All rows are made from the same 10 directions, up to rounding. Whole rows:
0: -1.102 -0.666  1.292 -0.755 -0.096 -1.141 -1.170 -2.653  1.492  0.258 -2.593 -1.239 -2.069  2.947 -1.518  0.286  2.316  1.526 -1.910 -0.237 -2.120 -1.601 -1.195  1.755  1.637 -1.483
1:  0.486  0.272  0.089 -0.276  0.150 -0.173 -1.946 -0.274 -0.803 -0.267 -1.357  1.968  0.498  1.146 -1.679 -1.283 -0.178 -0.947  0.688 -0.273 -0.265 -0.429  0.424 -0.391 -0.842  0.300
2:  1.314  0.156 -1.213  2.009  0.981 -0.528 -0.684  1.504  0.251  0.813  1.877 -2.304  1.046 -2.381 -1.497 -0.939 -1.759 -0.910  0.003  1.939  0.523 -0.298  1.442 -0.709 -0.515  1.888
3:  0.722 -0.672 -0.414  1.240 -1.855 -0.853  1.892 -1.978  0.172 -0.603 -1.800  0.077  1.175  1.700  1.451 -0.673 -0.218  2.654  0.237 -0.404  0.660 -1.789  1.004 -0.386  1.701  1.450
4: -3.479  0.994 -1.048  0.034 -1.245  2.596 -2.633 -1.278 -2.107 -0.744 -1.628  3.177  0.164  1.338 -0.784 -2.782  1.082  0.620  1.125 -2.902 -2.112  1.214  0.745 -0.939 -0.825 -0.900
5: -1.686 -0.005 -1.258  1.337 -1.556  0.300  0.760  0.283  0.057  0.665  1.225  0.390  1.212 -1.648  1.334  1.722 -0.522 -0.290 -0.019  0.652 -1.021  0.022  1.868  0.452  1.704  0.467
6: -1.145  1.086  0.610 -0.008  1.367  1.838  2.203  0.057 -0.673  0.493 -0.577 -0.542  0.398  0.177  2.263 -1.862  1.471  1.696 -0.760 -0.448  1.767 -0.774 -0.256 -0.200 -0.204 -0.305
7:  2.013 -0.710  0.592 -0.544 -0.744 -2.366  0.128 -0.347  0.445  0.100 -0.577  0.754  0.423  0.799 -0.274  1.316 -0.686 -0.785  0.228  1.337  0.179 -1.289  0.494  0.345  0.794  0.682
8:  1.557 -1.000 -0.040 -0.907 -2.554 -1.286 -0.514 -0.589 -0.547 -0.516  0.021  0.558 -0.885  0.494 -0.517  0.688 -1.106  0.569  1.178 -0.691 -0.414 -0.029 -0.137 -1.245  0.074 -0.129
9: -0.510  0.675  0.285 -1.232 -0.271  0.844 -0.967  0.372 -1.939  0.280 -0.222  2.364  0.179  0.314 -0.157 -1.471 -0.170 -0.759  0.954 -0.405  0.082  0.125  0.532 -1.134 -1.141 -0.553
10: -0.594 -0.834  0.026  0.283 -0.074  0.327 -0.284 -1.717 -0.132 -0.680 -1.736  1.946  0.563  2.691 -0.826 -1.417 -1.182  0.226  0.184 -0.039 -0.444 -0.242  0.453  0.106  0.396  0.336
11:  1.536  1.098 -0.191  0.286 -0.914 -1.658  0.524  1.417  0.244  0.705  0.577 -0.899  0.872 -2.527  1.456  2.323  1.776 -0.273  0.097  0.275  0.680 -1.333  0.668  0.282  0.618  0.753

The start of a row, then its end:
 1.908 -0.917  0.300  0.484  1.145 -0.589  1.778 -0.150  0.522 -0.465 -0.019 -0.362  0.835  0.979  0.248 -0.882 -2.049  0.114  0.080  1.334  1.876 -> -0.319 -0.023 -0.257 -0.149  1.332
-2.468 -0.180  0.913 -1.110  0.057  0.747  0.741 -0.449  0.114  1.063  0.082  0.793 -0.736  0.609  0.931  1.317  0.592 -0.414 -1.211  0.777 -1.077 -> -0.205 -0.028  1.285  1.299 -1.732
 0.046  0.998  0.661 -0.720  0.184  0.847  1.923  0.450 -1.095  0.068 -0.747  1.634  1.043  0.116  2.545 -0.345  1.071  0.477  0.344 -0.634  1.894 -> -0.741  0.061 -0.328 -0.255 -0.061
 2.373  0.070  1.405 -2.463 -0.947 -1.727  0.942  0.804  0.233 -0.365  0.313 -0.368 -1.541 -0.613  1.486  2.783  1.622  0.090  0.412 -0.941  1.008 ->  0.086 -2.060 -0.014 -0.413 -1.172
 0.536 -1.165  0.969 -0.780 -0.254 -1.433  2.279 -0.143 -0.233  1.082  0.124  3.248  1.970  1.318  1.412  1.524 -2.852 -2.213  0.018  3.629  0.801 -> -1.573  2.137  0.774  1.802  0.752
-2.170 -0.441 -0.155  0.905  0.267  0.820  0.257 -0.637  0.019  1.376  0.055  0.338  0.632  0.520 -0.370 -0.423 -1.188 -0.356 -1.140  1.903 -0.952 -> -1.088  1.669  0.692  1.523 -0.018
-0.143  0.835 -0.199 -0.925 -1.859 -0.099 -0.163 -0.353 -1.810 -0.675 -1.078  3.247  1.087  0.607  1.508 -0.645  0.846  0.181  1.740 -1.505  0.059 ->  0.079  0.903 -1.003 -0.363  0.172
-3.192  1.098 -2.114  2.895 -0.604  1.904 -0.703 -0.533 -0.463  0.607  0.060 -1.273  1.203 -1.315  0.134 -2.143  0.971  1.737 -0.429 -0.722 -1.453 -> -0.266  2.118 -0.295  0.885  0.876
-0.334 -0.025 -0.714  0.169 -1.173  0.477  1.208 -0.523 -1.236 -0.596  0.377  0.665  0.704  0.270  1.574 -1.928 -0.895  1.381  1.221 -0.578  0.510 ->  0.751  0.876 -1.533 -0.254  0.693
-0.852 -0.429  0.259  0.109  1.450 -1.107  0.024 -0.217  1.262  0.981  1.302 -2.487 -0.721 -0.197 -0.643 -0.199 -0.198 -0.490 -1.383  2.489 -1.144 ->  0.250  0.288  1.087  0.719 -0.080
-0.331 -0.910  0.204  0.418 -0.520 -0.781  0.236 -0.979  0.898  0.675 -0.380 -0.659 -0.255  0.769 -0.524  0.947 -0.499  0.287 -1.003  1.208 -0.856 -> -1.256  0.497  0.847  1.660 -0.041
-0.451 -0.005  0.173 -0.724  2.765 -0.547 -0.069 -0.033  1.044 -1.102  1.519 -2.160 -1.122  0.308 -0.140 -1.938  0.330 -0.371 -0.106  0.606 -0.466 ->  3.327 -1.489  0.462 -1.638 -0.136
 1.922 -0.186 -1.350  1.620 -3.108 -3.783 -1.802 -2.705  0.655 -1.416 -2.733 -0.363  1.092  1.659 -0.955 -0.862  1.472  2.241  1.178 -1.079 -1.676 -> -1.645  1.571 -0.303  1.424  2.470
 1.521  0.211  1.398 -1.263 -1.146 -3.027 -1.094 -1.333  0.969  0.412 -2.448 -0.835 -1.197  1.340 -0.598  1.657  3.240  0.929 -0.886 -0.258 -0.907 -> -2.696 -0.731  1.156  1.293 -0.599
 0.727 -0.143  0.508 -0.494  0.990 -0.743  0.098 -0.532  0.606 -0.767 -0.527 -0.600 -0.458  1.076 -0.138 -0.729  0.515  0.310 -0.052 -0.122  0.268 ->  0.553 -1.001  0.280 -0.545  0.075
-1.282  0.650  0.320  0.023  2.316  1.297  2.511 -0.065 -0.191 -0.596 -0.220  1.245  1.587  0.978  2.615 -1.823  0.231 -0.006 -0.041  0.419  1.562 ->  1.077  0.109  0.547 -0.452  0.501
-0.132 -1.690 -0.398  1.153 -1.282  1.910 -0.936 -0.783  0.196  0.136 -0.593 -0.533 -1.340  0.768 -2.670  0.456 -2.370  1.095 -0.605 -1.053 -0.466 -> -0.951 -0.657 -0.663  0.593 -0.737
-0.436 -0.413 -1.319  1.150 -1.616  2.575  0.137  0.170 -1.426 -0.542  0.483  0.705  0.196 -0.569 -0.152 -1.169 -2.102  1.284  1.134 -1.908  0.592 ->  0.645  0.301 -2.071 -0.641  0.171
 0.952  1.164 -0.212  0.737  0.511 -1.059  1.157  0.164 -0.352  0.456 -0.003 -1.911  1.112 -0.796  1.464 -2.175  1.298  1.492  0.028  0.709  1.323 -> -1.222  1.063 -0.740 -0.130  1.544
-1.294 -0.584 -0.279  1.442  0.498  1.816  1.966 -0.983 -0.331  0.145 -0.911  1.309  1.655  1.557  0.881 -1.612 -1.883  0.805 -0.406  0.720  1.001 -> -0.939  1.260 -0.030  0.976  0.835
-1.277 -1.122  0.152  0.119  1.682  1.116  4.029 -1.169  1.361 -1.918  0.510 -0.157  0.289  1.835  3.164 -0.478 -0.975  1.219 -0.208 -0.127  1.126 ->  2.880 -1.407  0.999  0.286  0.109
 0.665 -0.271 -0.821  0.149 -2.044  1.573  0.174  1.169 -0.653 -0.607  1.235 -0.164 -0.870 -1.958  0.335  1.719 -0.802  0.748  1.023 -2.446  0.604 ->  1.025 -1.057 -1.446 -0.670 -0.667
-1.810 -0.093 -0.299  0.109 -1.608  1.258  0.768 -1.375 -1.828  0.757 -0.418  0.545  0.129  1.090  0.844 -2.835 -0.757  2.204  0.219 -0.106 -0.241 -> -1.012  1.563 -1.636  0.655 -0.123
-0.445  0.826 -0.345 -0.219  0.122  0.242  0.260  1.381 -0.613  0.546  1.698 -0.264  0.296 -2.003  1.036  0.214  0.270 -0.732  0.344  0.395  0.156 ->  0.806  0.523 -0.368 -0.507 -0.043
 1.221 -0.809  0.564 -0.358 -1.476 -1.229  0.673 -0.497  0.572 -0.082 -1.165  1.608  0.386  0.874  0.411  2.789 -0.268 -0.389 -0.004  0.140  0.167 -> -1.475  0.045  0.817  1.459  0.018
-0.288  0.538  0.955 -0.604 -0.184  1.047  0.868  0.483 -1.101  1.354 -0.984  1.858  0.657  0.141  0.876  0.588  0.285 -0.297 -0.497  0.335  1.161 -> -2.334  0.618  0.002  0.581 -0.628
 1.287 -0.324 -0.817  1.263 -0.263 -0.105  0.665 -0.354  0.218 -1.530 -0.897  1.301  1.666  0.686  0.427 -0.269 -1.002  0.213  1.087 -0.817  1.043 ->  0.348  0.287 -0.249 -0.160  1.647
-1.337 -0.305 -1.330  0.978 -1.586 -0.005  1.695 -0.504 -0.080 -0.321  1.504 -0.623  0.687 -0.848  2.174 -0.144 -0.694  1.283  0.584  0.106 -0.620 ->  1.261  1.270 -0.468  1.047  0.743
-0.791  1.273  1.042 -2.520 -1.421  2.232  0.369  2.067 -2.765  1.819  1.314  1.003 -1.485 -2.231  1.537  0.780  0.981  0.085  0.307 -1.264  1.014 -> -0.687 -0.507 -1.806 -1.012 -2.583
-1.582 -0.637 -1.297  1.561 -1.194  1.292  0.476 -0.790  0.230 -0.511  0.287 -0.173  0.283 -0.065  0.332  0.042 -0.946  1.169  0.076 -0.870 -0.839 ->  0.776  0.519 -0.119  0.917  0.253
 0.776 -1.244  0.364 -0.641 -0.682 -1.596  1.917 -0.036  0.326  0.715  1.864 -1.118 -0.346 -0.246  1.027  0.810 -2.013 -0.042 -0.117  2.405  0.201 -> -0.028  0.635 -0.250  1.010  0.232
-1.714 -0.682 -0.900  1.607  1.610 -0.309  0.202 -1.754  1.191 -0.894 -0.160 -0.476  1.078  1.834 -0.367 -2.432 -1.054  0.136 -0.353  1.427 -1.249 -> 1.495 1.019 1.000 0.572 1.398
-2.338 -0.346 -0.754  1.080 -0.078  2.499  0.870  0.931  0.575  0.603  1.786 -0.799 -0.430 -1.913  0.556  2.168 -0.765 -0.223 -0.965 -0.276 -0.562 ->  1.016 -0.254  0.715  0.853 -1.061
-0.156 -0.580  0.216 -0.496 -1.290  1.083  0.443  0.092 -1.076  0.729  0.403  0.459 -0.666 -0.051 -0.047  0.051 -1.422  0.555  0.106 -0.130  0.347 -> -0.714  0.152 -1.152  0.182 -0.783
 1.469  0.088  1.431 -2.217  0.275 -1.813  1.195 -0.268  0.125 -0.690 -0.494  0.596 -0.501  1.163  1.636  0.464  1.264 -0.004  0.429  0.011  0.869 ->  0.356 -1.201  0.283 -0.427 -0.410
 1.685 -0.442 -0.747  2.207  0.025 -0.107 -0.755 -0.762  1.162 -0.629 -1.294 -2.829 -0.283  0.251 -1.986 -0.928  0.047  2.099 -0.519 -1.135  0.477 -> -1.290 -0.669 -0.369  0.052  1.186
 0.691  0.867 -0.188  0.002  1.130  1.005  0.509  0.161 -1.816 -0.366  0.145 -0.765  0.389  0.255  0.427 -4.944 -0.427  1.641  1.033 -0.497  1.932 ->  0.429  0.197 -2.474 -2.234  0.952
 0.843 -1.756  0.714 -1.845 -0.748 -0.903 -0.354 -1.189 -0.063 -0.978  0.271  0.467 -1.868  2.121 -1.124 -0.454 -1.997  0.080  0.744  0.005 -0.666 ->  1.512 -1.242 -0.776 -0.590 -0.874
-0.097 -0.197 -0.033  0.504  1.929  2.589 -0.226  1.593  0.109  0.014  0.986 -0.167 -0.389 -1.004 -1.306  0.262 -1.591 -1.247 -0.409 -0.345  1.090 ->  1.003 -1.252 -0.077 -1.365 -0.619
-1.105 -0.633  0.206  0.124  2.680  0.674  1.783  1.549  0.785  1.353  3.443 -1.922 -0.109 -1.619  0.427  0.183 -2.484 -1.880 -1.228  3.516  0.416 ->  1.461  0.341  0.701 -0.001 -0.152
-2.507  0.189  0.390 -0.240  0.314  1.140 -2.068 -1.148 -0.297  0.719 -1.642  1.308 -0.577  1.627 -1.787 -0.783  0.899 -0.361 -0.979 -0.202 -1.918 -> -0.784  0.267  0.860  0.499 -1.279
 0.984  0.117  1.067 -0.810  0.515  1.305 -0.927  1.063 -1.339  2.309  0.867 -3.418 -2.584 -1.126 -2.332 -2.150 -0.595  1.383 -1.167  0.474  1.144 -> -2.247 -0.841 -2.192 -1.260 -1.404
 1.229  0.848  0.021 -1.048 -1.721  0.274 -1.599  0.989 -2.199  0.936  0.627 -1.099 -1.458 -1.598 -0.983 -1.567  0.459  1.208  0.911 -1.294  0.426 -> -0.963 -0.069 -2.761 -1.538 -0.691
-0.028  0.063  0.409 -1.453  0.011 -1.438 -0.640 -1.081 -0.864 -0.613 -0.564  1.706  0.213  1.909  0.084 -2.183  0.003 -0.400  1.060  0.555 -0.670 ->  0.858  0.587 -0.468 -0.672  0.261
 0.111  0.756 -1.851  1.998  0.035  1.444 -1.444  1.020 -0.636 -1.546 -0.624  3.523  2.852 -0.781 -0.581 -0.005 -0.960 -1.945  1.817 -1.610  0.364 ->  1.261  1.117 -0.196 -1.115  1.732
 1.896 -1.096  1.163 -1.778  0.150  0.099  2.493 -0.465 -0.604 -1.366 -0.180  1.137 -0.505  2.026  1.540 -0.991 -1.753  0.900  1.062 -0.530  2.340 ->  0.971 -1.579 -1.246 -1.117 -0.196
 0.433 -0.980  0.229  0.305 -1.499  1.402 -0.047 -0.838 -0.119  0.257 -0.919 -1.638 -1.910  0.623 -1.277 -0.014 -0.510  2.577 -0.682 -1.722  0.324 -> -1.566 -1.278 -1.089  0.395 -1.060
-2.061  0.130 -0.457 -0.189 -0.885  1.522 -0.888 -0.878 -1.061 -0.161 -0.185  0.367 -0.827  0.602 -0.285 -1.766  0.251  1.200  0.298 -1.416 -1.205 ->  0.847  0.039 -0.883 -0.325 -0.906
-3.376  1.088 -0.744  0.988  1.196  0.335  0.828 -0.322  0.158  0.607  0.593  0.353  1.781 -0.386  1.962 -1.074  1.197 -0.521 -0.628  1.550 -1.249 -> 0.781 2.047 1.397 1.079 0.613
 2.891  0.466  0.143  0.410  3.204 -1.334 -0.448 -0.297  1.292 -2.810 -1.737 -0.304  0.946  1.770 -0.735 -2.385  0.985 -0.210  0.900 -1.049  1.753 ->  1.666 -1.848  0.405 -2.431  1.917
 1.834 -0.825 -0.987  1.115 -1.762  0.087 -1.720 -0.366  1.005 -1.691 -0.718 -1.588 -1.469 -0.333 -2.116  1.416  0.097  1.532  0.569 -3.197 -0.436 ->  0.546 -1.964 -0.611 -0.466 -0.019
-0.418 -0.087 -1.035 -0.491 -1.186 -2.942  0.278 -1.296 -0.225 -0.997  1.664 -0.887  0.305  0.255  1.585 -2.302 -0.017  0.779  1.570  1.111 -1.738 ->  2.560  1.525 -0.824  0.001  1.346
-0.449  1.246 -1.167  1.206 -1.143 -1.327  1.260 -0.662  0.777 -1.265 -0.661 -0.435  1.602 -0.762  3.134  0.699  3.195  1.634  0.589 -1.506 -0.334 -> 0.547 0.640 0.850 1.047 1.368
 0.088  0.886 -1.137  0.608 -2.371 -0.677 -2.885 -0.506 -0.798 -0.234 -1.041 -0.131 -0.221 -0.651 -1.413 -0.578  1.826  1.070  0.916 -2.078 -1.656 -> -0.640  0.698 -0.988 -0.154  0.283
-0.048  0.337  0.367 -1.125 -1.282 -2.510 -0.013 -0.891  0.045  0.443  0.074 -1.034 -0.615  0.133  1.040  0.040  1.879  0.867 -0.005  0.675 -1.252 -> -0.447  0.584  0.143  0.894 -0.126
 0.431 -1.575  0.346  1.326  1.872 -0.464  1.479 -1.726  2.025 -0.435 -0.846 -2.209 -0.098  2.325 -0.793 -1.220 -1.451  1.227 -1.465  1.549  0.483 -> -0.530 -0.540  1.035  0.978  0.926
 0.714  0.317 -0.985 -0.584 -1.715 -1.798 -0.871 -0.434 -0.118 -1.423  1.339 -2.510 -1.493 -1.014  0.509 -1.160  1.485  1.921  1.484 -1.781 -1.207 ->  2.478 -0.761 -1.458 -1.105  0.203
